There are 4 ways to turn a row about zero (a turn may also mirror it). The second row of each pair is the first, turned, with some noise. The first 36 pairs use one turn. New pairs use 2 turns, one after the other, and a turn may come again.
Known pairs, each followed by its turns in order:
[ -5.7  53.5 -10.7  25.9  -3.8  -2.5  21.4   4.7]
[ -0.2 -28.9   8.8  -8.5  -2.0 -28.5  39.1  29.4] : (2)

[  9.5 -31.8  -6.7  19.8   6.1  -8.5   3.9  -9.3]
[  0.8  13.2 -23.6  17.4  10.9   3.9 -14.7 -19.8] : (0)

[  4.8  43.8 -15.1 -13.8   7.5  13.7  27.4  17.1]
[-31.4  22.7  14.4 -30.7   2.6 -29.9   0.6  -5.7] : (1)

[  7.3   1.1  35.9 -13.4  29.7   1.5  -1.6  -1.9]
[-18.9 -28.1  -3.0  -6.5 -21.0   3.6  15.8 -24.9] : (0)

[23.1 -2.6 12.8 16.9 26.2  5.8 53.5  4.3]
[  3.6  -5.7  13.2   1.4  24.3  32.3  13.8 -49.2] : (0)

[ -4.7  -0.2 -13.5   1.3 -13.3  25.4  21.4   2.2]
[-1.5 -3.2  6.0 -8.4 35.1 -6.5 -9.1 11.2] : (3)

[ 12.4  -7.8   9.3   0.8 -20.3  32.9  22.8  -4.6]
[ 24.1  17.5   4.0 -15.6   7.8 -15.9   7.9  28.5] : (1)

[  8.0 -11.1   3.0   8.3 -16.9  53.5  14.3  12.7]
[ 13.8 -22.4  24.5  32.2   2.5  39.8   0.9   8.6] : (2)

[ -6.5  36.8 -15.6  30.7 -15.1   9.5  -8.0  40.1]
[  4.7 -28.3  51.1  -8.8 -16.4 -21.7  17.4  15.2] : (2)

[-33.6  20.3  25.7  -1.2   3.2   4.4   1.6   0.0]
[ 14.3   7.6 -35.4 -10.9   1.9  24.3 -12.3   4.9] : (3)

[-25.8  -3.1   7.5  -5.3  -7.1 -11.7  -0.6  -6.2]
[ 3.0  0.0 -9.2 12.5 -4.0 18.3 -9.4  9.6] : (3)

[-13.6  -1.3   4.0 -18.2  11.6  -2.1 -29.3   3.8]
[ -7.2  -4.8  -6.5  -2.6 -33.5  -6.1  -2.4  11.8] : (0)

[ -2.5  29.3  18.5  -6.2  13.2   4.5   4.5 -12.0]
[ 10.4 -15.0 -27.6 -20.6  -6.7   3.6   7.0  -2.1] : (3)

[  0.2   1.5  27.0  -6.7 -18.6 -33.9 -12.2   2.7]
[  8.8  13.5   2.8 -20.4  18.9 -24.1 -25.2   4.8] : (2)

[  9.3 -15.4  23.0 -13.0 -42.5 -29.5  15.1  47.2]
[  2.4  17.5 -19.9  52.9   0.8 -34.0 -37.3 -19.5] : (3)

[ -5.4   2.7 -17.6  32.0   0.3 -20.0  16.0 -15.3]
[ 12.5  -2.0  -9.1  -4.0 -40.4  -6.7  -2.9 -17.1] : (1)

[ -5.0  -9.3  28.0 -10.4  -0.8  -6.0   4.0  41.9]
[ 21.5  22.8 -12.6  11.3  -5.2 -10.6 -29.8 -26.2] : (3)

[ -0.8  -0.6  23.7 -20.4 -20.5  12.4 -22.0   6.4]
[-5.9  8.8  3.0 19.7 25.8 13.5 -6.0 27.6] : (1)

[  4.1  -5.8   9.0 -15.5  20.8   4.4   0.8 -46.5]
[ -1.3 -41.6   6.5 -20.7 -22.6  14.7  -2.8  15.0] : (3)

[ -8.3 -49.4   7.7   0.4   8.7 -30.9   2.7 -15.1]
[-24.1  25.0 -21.0   9.7  27.6  -6.4 -19.3 -32.8] : (2)

[ 13.5 -32.9  13.8  -0.7  42.3   9.7  12.4  40.0]
[ 18.8 -27.3  35.0 -24.6  38.8   5.3   1.8 -21.3] : (1)

[40.8  5.9 38.9 12.4 12.3  1.6  9.6 32.2]
[ 10.7  15.0  39.2 -32.8  19.5  33.1 -19.2  -2.9] : (1)

[ -2.0   2.8   7.9  14.5  -7.2   0.7   5.7 -32.2]
[-28.4   5.0  -0.3   0.0  21.0 -12.4  -5.8  -3.2] : (0)

[-53.5  -6.2  -0.6   7.9  12.8 -30.0  -2.1 -11.3]
[ -9.4  26.5  19.8 -13.6 -26.1 -22.4 -35.7 -14.9] : (0)

[ -6.4  -0.7  19.6 -20.5  24.7   9.1   7.8  32.0]
[ 36.3  -5.2   6.5  -9.7   4.7   9.1   8.5 -33.5] : (2)

[ 10.4 -11.1 -53.5  10.3  46.8   4.1  -5.8   7.4]
[  5.8   1.2  53.7  -7.9  17.8  14.2  38.2 -23.1] : (3)

[-45.9  12.0 -26.1   9.5  19.4  16.2 -37.5  -2.8]
[-22.1  13.1  21.2   6.8 -34.7   9.8 -38.9  33.6] : (0)

[  6.9   9.5  -8.9   2.6  20.6  -9.6 -36.3   9.0]
[ -5.5  26.0  13.6 -24.6 -26.8  -2.7   6.6  -4.7] : (2)

[-12.8  21.9  26.0   4.8   1.3  -1.1 -14.8  -0.9]
[-11.1  25.5  11.3  22.0   1.9  14.9  -1.3  -7.1] : (1)

[  1.8  -7.2   6.2  -6.1 -22.1  -2.1  12.1  -1.4]
[  6.7  -6.1  -4.4  12.8  10.5  -4.4 -15.7   7.6] : (2)

[ -1.5 -25.3 -11.6   4.5  23.7 -16.2  -3.6   3.4]
[  8.6 -30.7  -4.3  -4.0   0.2   5.6   1.7 -21.1] : (1)

[-11.9   4.2   0.9  -6.6 -16.5  -3.4 -14.2  -0.7]
[ 5.1  5.8 -8.7 11.3 -5.5  0.2  0.7 18.2] : (3)

[-31.2  -3.3  50.2   6.4  29.3   0.6 -10.9 -15.6]
[ -6.2   0.2  -6.8 -46.9  38.6  24.6   7.1 -19.9] : (2)

[ 47.5  -6.9  36.4  -7.4 -21.7  19.4  11.0   3.1]
[ 21.7  22.1  11.6 -30.9  23.3  28.8  -1.6  41.2] : (1)

[-53.5   5.9  34.0   4.8 -16.3  -7.9  -3.3  31.4]
[ 13.3 -16.1  43.1   8.4 -23.7 -45.6 -19.0 -10.2] : (0)

[ 53.5  -1.4   4.0  28.3  12.1 -50.7 -26.9   1.4]
[ 10.7 -34.5 -58.2 -29.4  17.1   7.9 -31.6 -13.5] : (0)

New pairs, each followed by its turns in order:
[ 18.5  53.5 -20.3 -32.1  16.6  -0.9  18.5 -16.9]
[  4.6 -56.4 -36.4 -17.2  -7.9 -26.3  -9.6 -10.3] : (1) (2)

[ -4.5  -1.3 -31.7   3.8 -30.8  -9.0  20.1  53.5]
[-21.8  19.7   2.9 -26.1   7.9 -13.9  58.8   0.1] : (3) (2)

[  2.8  19.0  -0.8 -20.8  -6.3  -2.9  -4.3  22.5]
[  7.3  -1.0 -16.1 -21.4  18.9  14.2  -4.1  -5.1] : (3) (0)

[ -8.9  -3.2 -31.1   3.5   3.1  22.3   8.6  27.1]
[ 39.2   3.6   1.4  10.8 -16.5   6.6   3.5  22.4] : (2) (1)

[ 53.5  11.0 -15.1 -31.1   5.8  12.8  53.5 -11.0]
[ 25.9   6.2  -7.3 -56.1 -26.3 -21.6 -49.9  -7.4] : (2) (1)

[-53.5 -10.7   8.7  -4.7  41.2   7.7   3.8   1.3]
[-25.5  12.3 -21.5  12.0  55.7  -5.1  26.1   1.4] : (1) (2)

[ 17.1 -41.5  14.0   5.3 -16.5 -12.4 -53.5  -5.5]
[ -0.7 -37.2 -37.0  -0.8 -29.5 -12.9 -38.6 -15.9] : (0) (1)

[-17.9   1.6  53.5  -0.3  -3.7  22.2   8.9  -3.1]
[-10.3  -9.9 -15.6  17.7 -28.1  40.0  23.5 -10.1] : (2) (0)

[ 39.5   8.8   3.1   8.1 -53.5 -20.1  36.0  -2.3]
[  3.5  40.0  -5.0 -11.2 -18.5  -6.7 -62.1 -21.4] : (3) (0)

[  1.6  -5.3  -3.2 -31.8 -45.2 -15.1   1.7 -11.3]
[  2.5 -23.1  23.3   8.9   9.3 -26.7 -38.7   4.9] : (1) (1)

[ 23.4  -2.6 -42.9   1.2 -10.2   4.5 -21.3   9.5]
[ -1.0   7.5  42.6  -5.1 -24.1  19.0   6.9  -6.1] : (3) (1)

[ -0.2  -5.7  -7.7 -11.6   7.6   2.9   5.6  14.2]
[  2.2 -15.9   6.1   4.7   0.8   6.8  10.9  -4.1] : (1) (1)

[ 9.2  2.6 -6.3 23.0  4.4  6.2 -9.1 -4.4]
[-11.6   2.9 -11.2  -7.1   5.3   8.2  -0.1  18.8] : (1) (0)

[ -1.1  -4.8  -4.6  11.5 -20.4  24.9  32.1 -10.9]
[  2.3  -4.2 -13.9  26.0  -4.2 -29.1  11.6 -21.4] : (1) (3)

[ -7.6  28.7   5.3   2.9 -18.0   1.5 -53.5  -3.1]
[ 10.8   7.8 -25.9  29.3  40.3 -25.2  16.1  -6.2] : (3) (3)

[ -2.3 -10.1   1.1   3.9 -16.9  12.9   5.6 -53.5]
[ 11.1   7.1 -15.5   0.7  18.3  46.3  23.7  -7.8] : (0) (3)

[  9.0  10.6  -4.2  -9.7 -53.5  22.7   2.5 -17.4]
[ 41.9  -3.7   1.1 -15.1 -30.9   1.9 -28.1  -8.6] : (3) (0)

[  9.1   9.0 -29.3  15.3  21.0   9.6 -22.6   3.0]
[ 29.8 -15.8 -21.5  -2.7  18.5  -3.5  12.5   3.7] : (3) (2)

[  2.4   1.5 -27.1  17.6  33.1 -22.5  23.8  20.6]
[ -7.3  24.8   9.4 -22.9  35.4 -14.2  -5.9 -27.7] : (2) (0)

[ 29.4  -2.3  -2.1   9.7   0.8   4.6 -19.7 -51.6]
[  0.0 -30.0  32.0  25.1  -2.9 -14.0   2.7  36.5] : (3) (1)

[  8.2 -16.4  -0.5 -15.0  23.2 -19.4  35.5  -2.1]
[ 10.6 -25.4   4.1  12.2   2.4  -3.4 -43.1   0.5] : (1) (3)

[ 12.0  26.7 -12.5  22.9  26.2  -4.0   4.2  13.0]
[ 11.3   5.6   0.1  -4.2 -10.8  44.8 -11.7  -9.7] : (0) (2)

[-15.2  -6.2   3.3 -18.3 -28.6  -1.2 -21.9  35.4]
[  1.3  18.5  27.1 -13.6 -12.8 -27.5  18.5  25.4] : (3) (2)

[-17.1   3.6  -6.0  13.7   3.7  -0.5   5.9 -11.4]
[-2.6  3.0 15.6 13.9 -9.1 10.7  6.9  4.1] : (3) (0)

[-40.8 -11.1   5.5   1.1 -19.6 -21.6 -12.0   9.7]
[ -9.0 -13.1  42.4  -7.0 -12.5   6.7  19.3  20.9] : (3) (2)

[-44.4   8.5  37.3 -12.1 -21.7  16.4   0.1  -4.3]
[ 18.8  32.8  29.5  -4.4   4.1 -29.3  31.5   8.3] : (3) (3)

[-34.6   3.9   8.6 -22.2  10.8 -34.3   3.9  -3.8]
[-23.4 -31.6 -34.0  -1.1 -11.5   4.9  20.3  -0.5] : (2) (1)

[-42.7 -15.5   8.3  -6.4  11.3 -39.8   3.0 -13.2]
[-21.6  37.5 -15.0 -25.3 -31.0   2.3 -12.8   2.3] : (2) (0)

[ 12.0   1.6  53.5  28.4 -51.2  -1.7   4.3   5.7]
[  8.3  27.9   5.9 -26.7 -23.8 -13.5 -43.7  46.9] : (3) (0)

[  8.6 -16.6   4.3  -2.7 -32.0  12.9  -6.1  28.8]
[ -3.7 -11.4   5.6   1.8  29.7  21.3 -25.6 -15.6] : (1) (1)

[ -9.9  -3.3  -4.9 -13.0  -2.1   4.0 -10.2  21.1]
[ -8.4  -4.9   0.2   1.5 -19.8 -10.9  -5.6  14.6] : (2) (3)

[ 46.6 -13.6  48.8 -11.5  21.1 -40.7  -4.7  -4.8]
[-37.7   2.4 -52.1  43.4 -20.0   0.9 -22.9  -3.3] : (0) (2)

[-13.9   8.7   0.9  15.3  -2.5  -4.0   1.5  -0.9]
[ -8.7 -11.2  -5.8  -2.1 -12.4  -5.9  -4.6   0.2] : (0) (0)

[19.1  5.0  1.3 31.1 -9.8  0.8 -9.6 -8.8]
[-10.2   9.2  34.1   5.3   3.6  -4.5  -8.6  -9.0] : (2) (1)

[ -1.1  12.4  51.0   0.4 -10.9   0.1   0.9   0.4]
[-21.8 -14.7 -41.2   7.4  -5.6 -13.6 -20.0   7.4] : (3) (1)

[  8.3  -0.5   3.6  -8.7 -18.4 -23.2  21.8  27.6]
[-36.8  16.8   2.4  -5.0   3.3  -8.8  16.9   6.7] : (3) (2)

[  6.9 -10.8   8.6  -7.1   4.5  -0.4  15.9   8.2]
[-7.6 14.0 -2.1  5.6 -1.2  0.9 13.9  8.1] : (2) (2)

[ -6.7  13.9  -3.8 -20.6 -10.9 -13.2   7.3  31.0]
[  7.5  -6.3 -39.2  -9.7   5.7 -14.0   1.1  -6.2] : (2) (0)

[ 10.5 -25.7   9.3 -28.6  -4.7 -19.0 -22.6 -45.3]
[ 29.1 -15.3  11.5  23.6  -0.8   2.3 -34.7  43.3] : (3) (1)

[ 27.4  14.2 -32.0 -16.9 -31.2   6.3 -53.5 -43.1]
[-32.9   2.3   7.2  31.5  19.7 -30.4 -63.7  24.4] : (2) (1)

[ 16.6 -11.9 -25.5  -6.3 -42.4  -4.2 -22.5   1.7]
[-18.3 -15.8   2.0 -31.6  -2.5  -6.0 -33.1 -23.4] : (0) (1)

[ 20.3  27.1  -1.9 -41.1 -31.6  49.0  -2.7  12.9]
[ 52.1  24.2 -14.3  12.7   4.2  24.9  32.4 -36.7] : (1) (3)

[ -1.2  25.1 -32.6  -5.5 -11.5 -31.4   5.9  13.2]
[-30.7  -4.8   0.7  -8.7  28.0  19.5   6.1 -30.1] : (3) (3)

[-26.2  21.2 -28.8   0.6 -20.5  13.9  13.6 -27.5]
[-16.7   5.5 -18.0  45.6  16.2  -0.1  22.8  -1.8] : (1) (3)

[ 10.5  -6.5   5.0  -2.3 -17.8  -0.1 -43.5  15.9]
[-11.5  24.4  27.5  31.1   6.1 -13.6   5.0 -11.6] : (0) (3)

[ 7.0 29.3 -2.4 48.2  9.2  0.3 22.6 16.4]
[ -2.0 -15.9 -31.7   0.3 -36.0 -21.8  14.0  30.2] : (1) (3)

[-17.9 -10.5  -1.8 -31.2  13.9  13.4  -5.9  -3.2]
[ -9.5  -1.2  -5.4  11.4  15.0  -9.0  21.8 -29.1] : (1) (2)

[ -7.7  20.9  18.7   0.6 -32.7 -25.8  16.3  53.5]
[-15.3  12.6  -7.5 -33.9  22.7  33.7 -44.5  16.8] : (3) (0)

[ 52.1   8.7 -13.5   5.7   9.2  -1.1  13.5   1.4]
[-4.1 14.6  2.3 17.3 -9.3 47.0 22.2  0.4] : (0) (0)

[-30.6  26.5   4.6  -2.1  -4.5  43.8  14.2  -3.0]
[  3.5 -16.2  13.3 -49.0  10.4  -2.7 -20.6 -20.1] : (1) (0)

